The rows are grouped in 4 different ways at once. Each group adds its own fixed numbers to the row, and there is some noise. The rows also spread widely along 12 directions, which tell nothing about the answers.
In the rows, zero is written as 128.
Known rows, each followed by its group in each grouping:
[104  89  71 127 168 136 130 140 130  97 129 121 101 121  96  73 138 126
 106 118  98  91 124 140 118  81 133 133  97]
K613 K773 K213 K885
[ 96 107 116 149  97 135  78 201  93 138 139 185 150 106 152 112 148 125
 159 142 132 123 112 151  90 111 121 130 161]
K332 K773 K349 K885
[ 57 170 147 121  75  98  76 141 155 121 144 144 158  86 170 127  91 116
 152 142 112  91 143 164  91 109 131 112 163]
K613 K953 K714 K85
[106 175 119 113 147 101  84 117 115 160 164 154 168  64 165 116 163 191
 168 231 119 119 128 152 112 105 150 133 134]
K283 K953 K542 K534
[101 174 141  85 111 128 120  76 141 159 157 150 157  84 189 123 129 168
 202 209 107 127 147 119 132 134 112 144 107]
K332 K144 K213 K85
[104 118  86 122 123 105 125 152 118 158 145 177  77 127 147 127 160 151
 162 147 125 116 129 153 141 109 105 128 113]
K283 K144 K872 K534
[ 90 114  76 166 165 103 125 143  93 133 105 149 121 163 120  90 200 113
 134 122 116 110 118 153 139  99 125 147 130]
K603 K144 K872 K534
[114 100  86 117 114 164 125 196 113 133 150 181 119 145 149 113 155 128
 168 121 102 122 105 158 129 136 139 100 143]
K621 K144 K714 K885
[126 114 133 125 118 111 150 128 123  94 141 126 128 108 123 102  84 129
  83 138 125 109 154 110 136 113 112 126 148]
K621 K144 K542 K85
[105 139 107 185 182 125  56 135  77 154 113 149 152 133 129  91 144 108
 135 151 164 105 115 138  91 121 141 171 172]
K603 K773 K349 K534
[126 120 111 131 120 131 107 143 127  97 135 134 159 100 130  70 107 141
 123 124 109 107 124 137 123 113 133 137 130]
K613 K953 K542 K85
[102 129 122 111 126 116 149 117 147 115 145 133  94 117 140 125 107 137
 115 125 119 112 145 118 116 109 109 112 128]
K621 K144 K714 K534
[111 148 140 139 136  96 109 118 148 104 127 103 155 103 115  89  85 149
  93 132 128 105 139 116  93 112 113 134 140]
K283 K773 K714 K534
[108 118 101 144 146 126 136 128 121 120 119 128 143 162 130 107 150 107
 125 107 124 112 124 127 119 132 118 138 138]
K332 K144 K714 K885
[107  72 100 147 120 154  95 201  77 128 128 182 136 136 137  94 149 102
 139 117 118 113 100 147 127 121 149 120 169]
K332 K144 K542 K534
[ 87 106 120 141 112  95 137  93 114 142 110 142 171  84 133 102 117 125
  83 101 120 115 140 134 118  93  63 191 111]
K621 K144 K714 K885
[100 144 125 119 131 129 134 104 140 120 136 137 158 119 153 117 161 147
 160 142 113 126 126 118 111 123 116 136 114]
K332 K953 K349 K534
[104 162 110 115 126  99 157  96 167 146 131 125 106 125 128 144 137 148
 125  75 125 129 130 122 105 121  73 117 110]
K621 K144 K714 K534
[ 44 128 101  75  45 106 120 172 144 168 150 202 107  97 175 147 167 150
 202 127  77 127 139 188 126 103 100 106 103]
K603 K773 K714 K534
[ 77 140 129 106 105 110 148 124 119 153 132 168 154 149 154 148 157 124
 146 149 111 126 144 144 136 157 104 143 141]
K621 K773 K714 K534
[102  76 116 190 102 133  93 186  57 122 115 191 153 169 170  83 158  98
 160 161 153 105 131 159 139 127 125 182 176]
K283 K144 K349 K885
[165 127 109 188 152 110  85 133  99 119 132 127 122 107 134  50  95 170
 113 149 179 118 135 110 101 104 102 169 136]
K603 K144 K714 K885
[142  83 105 160 114 121 148 193  95  85 141 170 105 152 137  87 168 161
 119 143 130 128 131 136 139 116 118 123 140]
K621 K953 K714 K534
[100 121 111 138 130 113 129 137 136  92 125 133 121 141 126  80 139 142
 137 127 111 113 142 131 130 103 111 146 113]
K621 K773 K349 K534
[ 98 130 102 123 102  80 128 144 135  80 141 121 131 147 137  63 145 153
 148 169  96  98 168 156 159  99 132 140 113]
K603 K773 K542 K885
[105 108 118 123 106 132 139 136 116 105 137 155 118 148 152 112 131 111
 142 126 128 105 138 133 131 132 132 132 143]
K603 K953 K542 K534
[114 141 139 125 130 128 116 117 141 101 152 119 136 124 145 127  74 114
 106 142 145  92 139 113  92 142 134 122 162]
K613 K953 K714 K885
[ 76 182 138 142 161 120 110  96 126 141 128 131 156 110 162 146 172 111
 155 137 139 126 111 110  69 115 131 116 160]
K332 K144 K542 K534
[126 128 157 131 101 137 106 173 136  74 150 123 163 113 139  97  78 133
 125 145 129 110 131 102  90 131 132 106 166]
K332 K773 K349 K885
[ 88 176 128 100 101  56 155 109 141 125 146 121 167 141 140 155 162 137
 124 174  97 106 169 153 148 129 121 110 151]
K603 K953 K542 K85
[143  86  93 144 151 142 113 148 118 122 124 141 124  89 102  74 107 150
  89  83 129 116 105 116  94 102 105 139 114]
K332 K953 K714 K534
[143  88 101 176 131 137 119 200  90 109 123 165 101 145 120  81 152 141
 120 104 151 131 115 127 102 120 112 127 146]
K603 K773 K714 K534
[ 99 120 118 178  90  85 125 184 113 123  97 151 140 152 112 120 174 105
 111  73 131 118 123 147 106 113  76 131 154]
K332 K773 K213 K85
[ 81 153 114 113  70  74 113 148 138 141 159 168 134 101 177 123 154 172
 168 185 111 114 158 179 133  99 104 133 123]
K621 K953 K714 K885

New rows, each followed by its group in each grouping:
[110 123 111 145 115 101  80 165  80 145 138 175 143 109 148  86 147 156
 147 189 134 119 138 154 132 112 129 155 149]
K603 K773 K542 K534
[124 118 114 154  83  73  92 184 102 152 136 167 106 129 134 122 121 141
 119 129 154 113 138 150 138 115  91 130 166]
K332 K144 K542 K534
[ 75 145 146 124 127 132 105 109 122 130 134 130 180 132 158 142  93  75
 119 139 125  91 130 130  98 150 141 131 184]
K613 K144 K714 K885
[ 89 128 101 149 147 108  93 128 121 115 129 141 126 107 153  65 155 160
 167 181 110 105 138 148 129  68 135 152 110]
K283 K144 K349 K534
[139 127  99 148 139  92 127 113 141 135 125 113 121 127  98 113  91 134
  71  82 157  97 137 128  98 123  81 155 128]
K283 K953 K714 K885
[186 107 106 130 132 145 145 167 114 100 147 140 171 136 118  69 134 189
 121 151 111 134 121 124 146 155 125 128 122]
K283 K953 K714 K85
[109 145 144 124 145 120 148 122 124 115 153 131 138 113 130 159 127 126
 101 163 142 118 140 101  86 128 115 116 160]
K621 K773 K349 K885
[101 145 125 124 118  55 141  78 144 129 107  90 182 157 107 103 102 127
  76 115 101  96 165 139 164 131  90 161 134]
K603 K144 K714 K534
[113 127  86 161 141 105  98 149 117 137 124 148 106 140 123 104 134 124
 116 113 144  99 131 158 116 118 115 139 144]
K613 K953 K714 K85
[123 104  99  98  80 121 124 172 144 124 148 141 140  85 123  96  98 158
 119  94  83 119 124 149 124  98 105 105 115]
K603 K144 K714 K885
[ 93 168  87  94  99  78  67 148 170 176 152 137 118 106 123 136  87 151
 139 109 108  90 129 186 120 120 114 104 136]
K613 K953 K714 K534
[150 136  91 172 179 143  84 157  98 134 121 136 152 122 102  60 136 135
 123 113 146 122 102 132 100 131 134 151 152]
K621 K773 K542 K85
[140 104 115 157 134 133 142 135 109  96 126 133 160 146 118  94 132 125
  99 115 137 114 126 118 122 133 108 163 140]
K621 K953 K349 K885
[ 90 140 146  81  93 130 104 125 111 159 146 161 239  70 158 132 120 142
 138 164  76 125 112 145 135 141 134 131 153]
K613 K144 K542 K534
[ 68 134 139 128 109  69  89 123 138 122 129 115 153  94 117 122  52  90
  63 142 117  61 165 157 107  98 131 133 177]
K283 K953 K714 K85
[145 123 104 154 146 117 140 145 138  87 133 119  97 136 111  83 127 143
 115 111 140 111 129 108 112 112 110 121 122]
K332 K953 K872 K85
[118 121  89 128 143 109 165 115 139 120 126 123 103 147 106 123 152 133
 106  89 132 115 137 124 110 122  92 141 104]
K283 K773 K542 K885
[131 101  90 103 145 159 137 146 107 145 147 166 118 149 126 105 113 130
 135 147 115 116 135 135 147 164 131 141 130]
K621 K773 K714 K85
[ 99 107 112 130  90  94 103 168 106 126 142 148 132 104 134 108 106 119
 110 135 122  96 144 156 125  94 122 126 161]
K603 K144 K542 K885
[160 158 105 131 145 114 132 160 148 108 160 130  62 150 124 109 139 183
 152 155 146 121 135 113 118 131 116  93 127]
K621 K773 K213 K534
[120 145  99 107 130 120  84 149 152 155 164 152  69  91 134 131  85 150
 148 127 144  97 117 139  92 115 124 106 134]
K283 K953 K872 K534
[153 174 164 165 113 109 119 128 142 105 126 108 161 139 128 127  94 125
 108 107 170 110 128 103  79 159 103 124 182]
K283 K953 K213 K85
[120 126  98 115 134 133 104 130 134 152 151 150  98 102 132 120 100 142
 142 128 149 113 131 119  95 122 100 139 115]
K332 K773 K349 K885
[123 132 114 124 120 109 149 138 127 123 134 134 135 136 124 128 132 130
 115 122 121 116 139 133 131 131 115 114 147]
K283 K144 K542 K85
[ 78 174 148 101  59 100 171 137 184  86 138 133 138 167 171 132 161 141
 196 123  93 134 155 132 123 150 100  94 117]
K332 K773 K714 K85
[ 76 125 113 145 120 113  93 169 130 100 143 149  91 121 150 108 119 116
 138 148 138  92 141 147  87  95 137 113 148]
K613 K773 K714 K885
[115 101 107 137 134 125 136 136 107 131 120 140 128 140 107 132 102  86
  77  83 134 104 128 125 124 138 111 133 164]
K613 K144 K542 K85
[116 108 121 165 157 116 108 151  83 111 140 153 127 114 133  87 130 129
 105 187 155 107 136 119 109 108 126 159 156]
K621 K773 K872 K885
[102 116 120 115 145 131 162  96 119 116 125 119 188 112 131 109 143 123
 102 128  93 119 126 116 116 119 120 140 124]
K603 K144 K714 K885
[144  61  83 216 119 103 123 195  60 103 102 168 126 164 127  47 206 146
 121 132 146 123 123 145 150  89  86 177 128]
K332 K144 K213 K885
[ 96 161 109 100 113 116  90 134 159 150 156 138 127  87 143 110  91 152
 153 133 119 107 131 148  94 119 114 124 123]
K621 K773 K714 K885
[ 85 167 117 106  92  57 117 121 156 129 154 133 148  74 151 116 154 180
 148 177 102 113 149 152 122  81  95 129 100]
K332 K953 K872 K885
[ 48 126 108 140 165 116 152 112 111 132 114 148 124 147 123 155 176  69
 110 127 114 103 141 139 103 108 124 135 151]
K621 K773 K349 K85
[125 132 160 149 120  89 141 119 120  59 144 106 138 103 138  82 107 159
  94 204 141 103 171  92 109  91 114 141 138]
K603 K773 K213 K885
[ 67 171 123  82  70  68 158 156 180  92 164 133  96 111 148 139 158 163
 160 164  76 115 171 156 132  88 116  68 115]
K621 K773 K542 K85
[101 151 154 151  99  60 114  93 116 121 133 135 138  91 161 115 124 159
 115 191 151 105 167 123 116  87  87 165 135]
K603 K953 K213 K534
[122 151 100 156 107 134  67 199  85 204 143 193 132 117 155 160 172 120
 175 115 159 129  88 165  76 136 113 108 186]
K603 K144 K213 K885
[119  65 119 121 128 144 143 144 118  80 127 129 164 100 109  61  88 133
  76 124  98 102 134 118 118 108 122 151 114]
K283 K773 K714 K885
[135 135 119 148 146 115 103 119 122 110 154 131 114 106 152  89 108 160
 130 184 163 107 146 111 100 113 122 146 132]
K332 K953 K714 K885
[ 94 132 159 130 140 157 149 125 126  69 134 119 170  56 143 110 127 109
 108 122 105 127 114  85  58  80 147  88 157]
K603 K144 K542 K85
[145  69 100 172 149 139 108 153  88 103 116 148 120 138 105  43  95 134
  95 118 148 110 132 117 137 116 106 186 128]
K621 K773 K349 K534
[102 184 123 134 117  71 121 117 161 114 154 117 131  96 151 119 139 172
 132 164 130 112 150 139  94  91 107 116 128]
K621 K953 K714 K885
[118  80 103 112 188 208 133 164  96  80 147 156 143 125 140  60 159 142
 158 189  86 119 103 116 114 126 198 111 125]
K283 K773 K714 K534
[117 129 150 134 117 125 142  96 128  82 153 138 139 108 178 101 114 156
 134 194 150 115 159 100 111 125 115 156 123]
K613 K953 K714 K885
[ 95 100 113 126 135  86 114 127  89 136 128 141 182  89 115 109 129 137
  69 168  99 104 134 145 150  93 125 146 148]
K613 K144 K542 K534
[152 119 100 135 154 139  91 128 105 144 140 141 138 100 120  81 109 157
 122 143 138 109 116 124 117 122 125 154 129]
K603 K953 K213 K534
[ 93 121 141 131 121 121 151 146 113  95 159 162 111  93 169 142 155 149
 125 195 141 127 145 109  84 103 120 110 138]
K613 K773 K714 K885
[120 125  83 149 146  83 121 133 131 119 137 137  91 127 125  87 165 183
 137 160 129 109 147 148 136  80 108 148  97]
K283 K953 K349 K534
[ 91 160 162 158 126 116 117 138 140  83 130 109 148 146 140 136 118  88
 124 124 152 101 133 102  62 131 126 111 184]
K332 K773 K349 K885
[ 86 112 107 114 131 135 141 135 122 128 144 149 116 148 147 145 143 102
 144 145 114  99 138 140 125 125 138 122 144]
K283 K144 K349 K885
[ 78 178 132 102  67  73  87 145 185 124 144 123 146  87 136 104  91 164
 154 118  93 108 146 158 115  93  97 112 120]
K621 K773 K349 K534
[128 148 109 128 164 128 155 142 148 104 135 116 133 138 102 112 158 154
 112 105 111 131 112 112  94 129 119  95 127]
K621 K773 K714 K534
[106 171 136 110  99  90 123 150 164  86 174 119 116 142 153 153 113 143
 142 176 126  93 156 135 113 127 143  77 163]
K613 K953 K349 K885
[114 109  98 130 126 100 139 149  99 160 126 155 157 151 115 134 153 131
 100 137 123 116 136 153 134 147  97 152 142]
K283 K773 K714 K885
[138 123 118 185 145 127  78 137  89 173  99 151 157 144 114 105 105 109
 101  73 185 122 103 116  85 170  82 182 170]
K332 K773 K714 K534
[112 139 138 145 113 105 107 127 115 114 142 139 173 124 160 108 133 143
 141 184 138 109 145 126 120 127 119 154 150]
K332 K953 K349 K885
[149 220 127 146 162  96  91  77 178 139 138  84 145 111 116 112  92 168
 127 105 163 118 121 104  77 136  94 134 137]
K621 K953 K349 K534
[100  89 112 164  68  97 108 227  99 112 133 187 120 117 149  95 164 151
 138 142 130 119 132 171 107  90 101 127 145]
K283 K773 K714 K885
[149  86 103 169 126 160  85 163  63 130 137 185 154 116 164  57 128 149
 150 163 161 123 117 135 117 135 126 185 143]
K603 K953 K714 K885
[134 153 124 113 152 109 123  86 140 111 137  97 153  97 110  76  70 151
 102 148 123 107 155 106 121 121 121 152 121]
K603 K773 K542 K85
[ 91 151 128 144 131 119 103 132 132 106 139 135 151 100 151 107 141 144
 149 160 130 117 130 127  85 101 121 134 132]
K613 K773 K349 K885
[ 89 165 113 113 166 139 123 105 169 144 142 120  73  87 128 163 124 112
 137  91 130 102 107 111  48  91 127  81 132]
K283 K144 K213 K534
[ 99 107 140 118 160 134 142  88 130  83 121  99 162 105 108  71  81 113
  78 141 101  89 140  96 117 107 131 159 124]
K621 K773 K213 K534
[133  88 104 150 144 128 106 127  74 142 120 152 196 109 117  83 125 125
  86 135 135 104 119 140 125 129 121 194 148]
K283 K953 K542 K885
[ 82  92 116 104 125 132 198 130 133  83 132 141 126 140 121 128 155 101
 104 105  94 115 132 115 120 118 107 127 113]
K621 K773 K872 K885
[ 98 125 121 141 100  96 122 147 125 110 129 150 131 128 142  97 124 143
 129 151 124 111 153 145 131 118 103 142 128]
K613 K773 K714 K85
[120 126  97 146 127 101 141 178 125 125 129 152 101 153 120 123 185 155
 131 116 130 134 125 134 112 123  97 105 128]
K332 K773 K714 K534
[157 113  80 144 139 101  76 105  89 185 141 174 129  94 136  65 110 204
 138 182 157 121 146 145 166 118  80 223  94]
K621 K953 K349 K534
[114 141  91 114 148 105 133  86 144 145 134 133 124  97 131  92 141 185
 144 139 109 128 137 128 143  93  88 160  78]
K621 K144 K349 K534
[132 100 119 139 137 154 142 142 116  90 132 143 106 143 134  79  98 124
 128 127 140 116 142 106 113 141 126 140 133]
K603 K773 K714 K85
[132 120  98 143 100  86 115 142 107 147 142 161  94 122 136 110 131 160
 131 158 147 108 158 149 142 110  88 154 126]
K603 K953 K213 K85
[154  97  87 112 164 145 170 126 124  95 138 120 115 161 108  87 140 147
 115 149  95 110 135 117 172 134 136 121 104]
K613 K144 K213 K85
[ 99  91 131 125 113 185 148 154 118  97 128 172 169  84 154 105 145 119
 143  99  98 131 101 125  78 115 129 123 128]
K283 K953 K714 K85
[136 123 103 134 188 104 115  83 120 141 135 107 121 103  98 113  85 149
  67 150 141 100 142 103 127 105 107 155 126]
K613 K144 K349 K534
[ 95 187 145 100 114  66 114 130 134 139 163 133 168 103 154 137 148 187
 144 235 103 121 158 143 129 121 135 103 149]
K603 K773 K714 K534
[154 164 128 162 168 141 115 124 122 112 140 125 122 136 151  98 144 155
 158 146 172 130 114  96  89 139 133 121 153]
K283 K144 K542 K534
[131 136 131 161 122 124 134 124 121 101 123 129 177 153 139 115 146 127
 123 111 147 122 122 117 106 146 101 155 145]
K613 K953 K349 K885
